Every row belongs to one group in each of 4 separate groupings. Each group adds its own fixed numbers to the row, and there is some noise. The rows also spread widely along 12 directions, which tell nothing about the answers.
In the rows, 128 means zero.
Known rows, each followed by its group in each grouping:
[134 131 103 167 139 159 172 147 102 120 125 122  78 133 122 128 146 149
 135 154  99 142 128 137 118 104 156 132  98 115 162  87 163 116  99 142
 117 116] | z_470 (3) D Nibi
[199  67 119  86  96  92 147  83 118 188 127 126 146 111 156 182 152 122
 113 135 119 112 115  61 137 147  91 149 144 143 138  99 123 125 128 112
 155 152] | z_332 (2) C laf
[ 91 102  93 101  68 155 131 122 170 151  93 155 139 108 106 139 113  95
 147 114  98 128 126 133 105 112 104 108 149  94  88 183 101 136 171  78
 135 164] | z_288 (0) D fekup
[160 144 104 170 125 107 126 158 125 110 168 156  87 167 141 114  67 149
 117 138 142 102 119 145 103  81 155 121  67  93 188  52 140 139 155 120
  92 130] | z_470 (2) C Nibi
[120 139 175 130 139 103  92 147 156 119 133 129 117 166 191 119  60 110
  77 149 176  75 139 126 107  94 118 115  78 146 140 137 108 159 178 102
 108 111] | z_369 (3) F rusom
[109 205 122  94 146 145 103 126 160 131 192 145 178 158 124  61 120 124
 145 117 124 131  77 154 115 132 174 127 137 104 104 117 118  84 128 164
 179 162] | z_332 (0) F rusom
[142 172 116 150 137 115  98 139 130 106 158 111  51 174 150  78 107 157
 132 132 122  58  83 153 145 102 161 126 128 201 115  81 131 126 122 106
 115  69] | z_288 (1) F fekup
[102 119 122 107 133 153 141  98 143 139 102  71  98  94 123  95 227  99
 193 147 113 136  98 127 166 134 118 153 183 188 125 158 115 100 114 144
 162  81] | z_369 (1) C laf
[170  69 152 126 123 128 135 159 109 164 122 137 209 140 103 192 109 161
  73 112 102 117 153 111 114 120 119 147 107  80 162 130 160 106 127 120
 138 202] | z_88 (3) F fekup
[120  49 158 122  95 134 158  97 129 125  70  82 112 102 166 173 131 109
 126 151 154  92 156 107 106 109 104 140 132 126 136 167 121 154 171 104
  93 120] | z_88 (3) F laf
[129 122 116  85 137 136 139 129 140 166 157 139 150 100 117 127 151  68
 159 150 172 151 128 105 153 155  95 113 110 119 125 134 125 106 145 110
 152 133] | z_332 (0) D rusom
[153 185 125 128 135 113  77 170 132 106 155 142 139 208 140 103  79 156
 105  76 111  71  93 162 162 137 150 136 154 184 119  78 118 112 127 128
 159 113] | z_332 (3) C rusom
[ 25 216 114 177 154 152 104 166 164 102 100 152  73 138 138  71  95 158
  81 161  55 134 130 165  99  69 152  95 101 171 114 168 123 136 108  92
 126  88] | z_369 (1) D Nibi
[101 133 111 146 121 180 162 105 135  54  96  87  78 115 112 110 153 106
 206 124 120 132 105 175 140 125 153 145 189 120 134 134 130 133 128 175
 119 119] | z_369 (1) D Nibi
[126 107 173  99 140 161 162 125  93 127  81 118 158 129 145 201 137  76
 125 118 144 121 163  77 136 178 113 121 151 117 111 177 149 123 134 149
 133 163] | z_88 (1) D Nibi
[145 115  74 156 116 124 108 168 142 161 145 142 100 122  81  96 140 173
 119 141  81 136 105 157 145  91 126 135 104 154 167  84 139 108 106  83
 140 102] | z_332 (3) F Nibi
[ 88 127 157 128  83 123 102  94 189 149 107 140 189 139 161  92 107 136
 107 101 111 110 124 147  46  85 142 157 135  89 185 164  79 127 187 166
 146 189] | z_332 (1) C laf
[137  93  85 123  88 133 128  98 153  99 106  97  77 121 127 117 140 134
 162 124  90 106  96 165 135  99 123 158 175 155 126 107 108 141 144 125
 125 104] | z_369 (3) C rusom
[171  94 110 100 105  76  59 130 186 134 180 135 181 106 100 102 129 119
 147 122 157 126  90 134 154 115  86 157 161 132 213 116  79 127 187 135
 139 127] | z_88 (0) C laf
[138 144 108 122 117 113 127 163 129 180 105 168 105 157 140 145 107 141
  73 111  61 122 124 102 139 138 123 114 100 174 114 112 134 113  97  91
 164 115] | z_332 (1) C rusom
[107 127 178  89 145 146 111  98 117 126 124  97 199 123 155 169 129 111
 116 129 144  87 136 108 124 147 112 129 183 129  88 173 115 118 156 136
 138 187] | z_332 (0) D Nibi
[120 127 167 142 179 149 173 151  90 116 135 123 129 128 156 169 103 108
 102 184 177 131 176  98 116 114 131  94  60  92 117 124 166 128 128 107
 103 136] | z_369 (3) F Nibi
[ 99  69  99 135  90 178 189 146 137 169  49 142  95  82  86 161 170 114
 130 143  56 181 163 127 127 121  95 131 115 120 148 163 141 118 112 105
 139 125] | z_288 (3) D rusom
[ 83 180 168 146 185 134 109 145 106 151 158 108 135 165 165 105 101 162
  80 171 130  75 140 127  87  70 159 104  81 138 112 137 142 102 129  95
 118 145] | z_470 (1) D fekup
[130  99  92 134  70 119 128 117 168 124 102 129  62 140 144  98 106 116
 152 119 115  96 103 155 113  85 121 136 128 138 140 111  94 154 173 105
 114  99] | z_369 (3) C rusom
[ 65 142 181 125 165 158 144 101 131  85 117  75 124 102 160 126 119 100
 146 174 163 103 151 143 109 107 132 133 130 126 113 167 129 132 166 132
 100 122] | z_88 (2) C rusom
[ 99  88  80 123  87 177 183 145 136 137  85 155 117  87  84 169 100  88
 161 135 122 161 153 132 125 130  98  93  98  68  85 143 144 125 148  60
 116 149] | z_332 (3) D rusom
[150  65  94 109 110  90  98 102 185 137 161 154 178  51 114 170 121 131
  87 162 113 162 135  89 122  87  72 154 130  86 169 136  98 141 172  99
 130 160] | z_470 (3) C fekup
[ 92 179 116 116 137 133 140 162 137 178 105 184  85 155 161 133 127  88
  76 143  86 148 129  75 132 142 120  79  86 169 101 156 129 128 106  99
 156  95] | z_369 (0) D Nibi
[128 152 104 140 119 120  98 155 151 114 143 167 131 143 117 132  67 148
 101 125  98 117 124 137 120 101 129 104 115 120 115 115 124 130 141  91
 126 144] | z_288 (1) D fekup
[158 135  71 149 120 132 151 180 116 122  97 153  64 173  89 136 142 164
 110  95  30 133 101 135 169 141 145 124 133 184 143  87 167 117  64 123
 148  86] | z_88 (0) D fekup
[187  76 135 131 119 119 158 102 145  88 132 121 138 119 139 167 137 128
 113 125 121 144 125 110 105 122 143 183 132  86 212  84 143 139 132 215
 119 158] | z_88 (3) F fekup

New rows. What belongs after each?
[172  70 108 152 119 153 204 110  91  79 115  95 120  97  92 178 142 143
 178 145 129 142 135 135 130 125 145 155 127  72 177  74 173 124 122 158
  95 147] | z_88 (2) C laf
[143 128  82 140 112  80  84 180 181 139 136 178  97 118 103 108 122 125
  89 123  84 155 109 107 166 121  98 130 101 177 190 117 113 134 124  98
 148  74] | z_88 (1) C fekup
[138 173  80 157 129 128 123 128 144  93 198 146  83 152 133  69  93 164
 141 152 119 123  76 171  90  73 194 121 101  82 157  56 130 121 142 148
 110 133] | z_470 (0) F Nibi
[109 168 155 163 152 124 137 139 151  50 121 166 130 146 157 146  54 124
  75 136 121 136 153 130  82 101 154 115  94  81 162 120 141 153 144 169
 110 155] | z_369 (1) D fekup
[138  47  91  88  80 131 135  88 145 221 120 115 143  67 123 157 166 126
 120 163  97 126 122  90 115 100  77 149 135 111 103 164 112 115 144  69
 153 157] | z_470 (3) F rusom
[108 168 155 121 173 118 115 132 141 105 161 130 134 128 163 123 116 105
 105 144 143 119 134  99 134 127 132 120 109 149 122 118 128 114 133 132
 135 115] | z_332 (1) C fekup
[163 171 131 147 157  99  64 160 153 136 221 147 159 183 137  63  95 184
  92 134 132  91  83 151 105  72 170 146  98 124 184  72 123  97 137 140
 147 145] | z_470 (3) F fekup
[ 91 157 129  83 155 153  96 102 159 177 169 105 158 110 124  69 188  88
 163 167 142 139  87 129 137 118 119 135 161 149 103 163  96  80 130 132
 184 130] | z_369 (3) D rusom
[131 113  98 118 113 127 105 155 150 170 125 146 152 119  82 107 155 117
 142 122 103 146 106 125 158 126 103 126 135 143 143 149 118  94 122  94
 168 123] | z_369 (1) C laf
[ 88 139 120 128  95 132 116  70 185  90 132 123 118  93 156  97 108 119
 138 152 116 126 101 152  71  81 146 149 152  85 148 157  94 160 182 151
 105 153] | z_88 (2) F Nibi
[147 109  99 132  84 145 164 132 148 167 108 178 154 145 117 135 117 120
 125 114 103 163 117 111  79 114 139 123  98  56 163 119 129 118 136 148
 154 182] | z_369 (3) D laf
[140 148 132 133 166 128 126 175 114 149 184 144 141 142 128 111 115 117
 114 171 173 132 127 114 134 118 137 108  55 113 151 100 155 106 134 107
 122 116] | z_88 (3) F Nibi
[ 95  94 147 138  78 141 155 123 166 107  61 146 154 115 132 155 102 105
 124  95 116 141 168 136  93 121 116 137 122  75 175 164 111 146 173 145
 122 166] | z_332 (1) C laf
[ 95 156  69 128  89 155 112  81 169  82 135 121  85 110 121  79 102 132
 183 131 101 115  70 180 105  83 161 125 174 103  77 126 106 137 150 111
 120 135] | z_369 (1) F Nibi
[ 89 102 147 163 127 137 146 142 159  97  86 107  73  82 138 121 131 102
 127 164 149 134 168 140 129 104 108 137  89 147 193 150 129 154 150 118
  91  79] | z_332 (1) F Nibi
[150 108 127  81 128 107 133 106 119 167 120 137 136  99 147 197 126 100
  79 153 111 138 137  50 147 154  82 120 128 153 100 143 128 134 115 101
 145 133] | z_88 (1) D rusom
[118 155 116 132 156 121 110 110 185  79 196 136 123  86 133  70 119  94
 158 187 175 169  98 147 123  96 135 130 108 106 163 109 108 133 156 141
 117  96] | z_369 (3) F laf
[134 135 125 127 139 156 147  97 132  79 139 127 149  88 115 155 136 119
 149 158 116 159 125 131 129 135 130 151 162  85 152 117 138 129 133 175
 126 163] | z_288 (2) D Nibi
[160 146 134 151 167  96 107 147 161  89 182 142 109 121 130  99 116 127
  98 164 141 149 117 120 132  94 139 148  89 132 218  77 138 126 122 164
 130  97] | z_369 (1) F fekup
[103 115 132  98  96 111  85 150 221 153  98 184 153  95 119 116 139  55
 108 109 118 190 139 102 148 146  69 136 128 140 194 194  78 135 169 141
 178 110] | z_369 (1) C rusom
[200  71 138 133 117  96 134 107 154 120 135 124 137 112 139 140 148 130
 112 144 130 141 116 115 120 114 118 180 132 113 251  92 119 140 138 198
 130 140] | z_369 (0) F laf
[136  81  94 108  72 134 157 114 169 146 125 165 132  82 105 134 135  85
 160 145 141 178 127 116 110 125 107 124 101  69 167 136 114 131 165 122
 125 144] | z_288 (0) F laf
[126 168 126 141 177 143 144 111 100 117 142  87  71 136 155 122 150 166
 114 176  80 102 109 135 127 101 158 139 136 177 119  88 153 116  79 135
 129  95] | z_470 (2) D rusom
[163  74 146 136 148 131 156  88 105 154 142  48 123 102 128 121 199 158
 155 180 138 105 107 135 124  82 133 178 144 142 175  97 145 100 106 149
 127 121] | z_369 (3) F laf
[127 138 108  76 125 108  68  91 179 156 165 140 173 108 135 111 146 124
  98 135  88 133  75 101 137 114 108 147 183 154  85 165  92 117 128 112
 186 143] | z_369 (3) F fekup
[126 108 154 117 128 163 163 109  79  91  94  71 105 152 151 175 100 121
 161 109 145  56 134 137 128 136 148 124 157 129  63 127 150 124 149 120
  94 140] | z_88 (1) C rusom
[ 78 122 149  83 157 143 112  78 141 142 113  66 144  87 150 128 174 107
 132 160 116 102 119 102 140 114 102 133 186 176  61 195 107 106 132 102
 148 129] | z_369 (1) C fekup
[161  93 143 109 157 131 155 117 132  96 151 112 143  72 119 168 141  75
 158 160 186 156 150 104 172 160  94 146 117 111 173  98 143 124 143 147
 122 122] | z_332 (2) C rusom
[ 95  97 125 115 143 172 170 125 122  91 135  92 138  66  87 152 120  79
 194 177 194 146 163 146 137 121 106 107 114  65 123 149 144 121 170 109
  85 143] | z_88 (0) D rusom
[149 107 116  76  96 161 134 128 103 192 110 145 166 144 112 169 161  99
 142 102 108 129 109  91 155 181 113 123 164 129  60 159 134  96 120 106
 176 166] | z_288 (3) F Nibi
[101 107 124 133  95 141 165 100 162 119 113 135 112  95 136 126 112 108
 134 150 122 150 132 122  66  87 151 130  92  53 151 141 129 138 157 148
 105 153] | z_88 (1) F fekup
[171  99 159 121 157 111 170 104 116 122 141 101  85 108 164 148 156  95
 134 174 169 130 137  86 131 122 119 149  94 131 186  77 140 128 133 178
 118 109] | z_369 (1) C rusom
[120 150 142 111 147 111  82 141 189 133 169 150 168 119 128  82 133  79
 133 138 163 149 114 121 141 131 109 140 121 128 191 139 104 115 159 144
 153 129] | z_332 (2) D fekup
[108  85  81 126 111 178 159 111 118 174 117  72  83  82  92 111 194 148
 178 174  94 125 108 154 128  85 123 143 141 131  90 141 145  90 108  73
 131 119] | z_470 (3) F rusom
[145 141  78 134 133 166 163 148 100  89 106 143 124 120  69 171 116 137
 151 120  77 156 120 128 172 155 132 103 152 120  75 115 166 108  71  96
 139 130] | z_369 (1) D laf
[142  99 124 136 120 110 162 127 146  89  84 155  91  99 153 201  93 116
  66 148  90 154 159  87 138 134  96 119 112 143 136 139 140 170 116 104
 106  95] | z_369 (0) F laf
[175 125 142 121 183 131 178 147  94 135 178 126 113 131 137 152 145 103
 125 175 174 145 136  75 155 144 137 115  62 122 133  65 181  93  94 129
 131 108] | z_332 (3) F fekup
[129 115 128 140  97 137 146 138 150  33  98 155 135 114 130 188  32 108
 122 109 147 133 164 133 129 146 120 109 117  77 123 124 133 167 165 104
  87 144] | z_332 (1) F laf
[ 78 133 135 139 130 165 120 112 184  87 130  98 114 110 127  54 151 101
 182 141 152 127 111 181  99  76 151 149 139  96 145 155 102 123 164 156
 120 125] | z_369 (3) F fekup
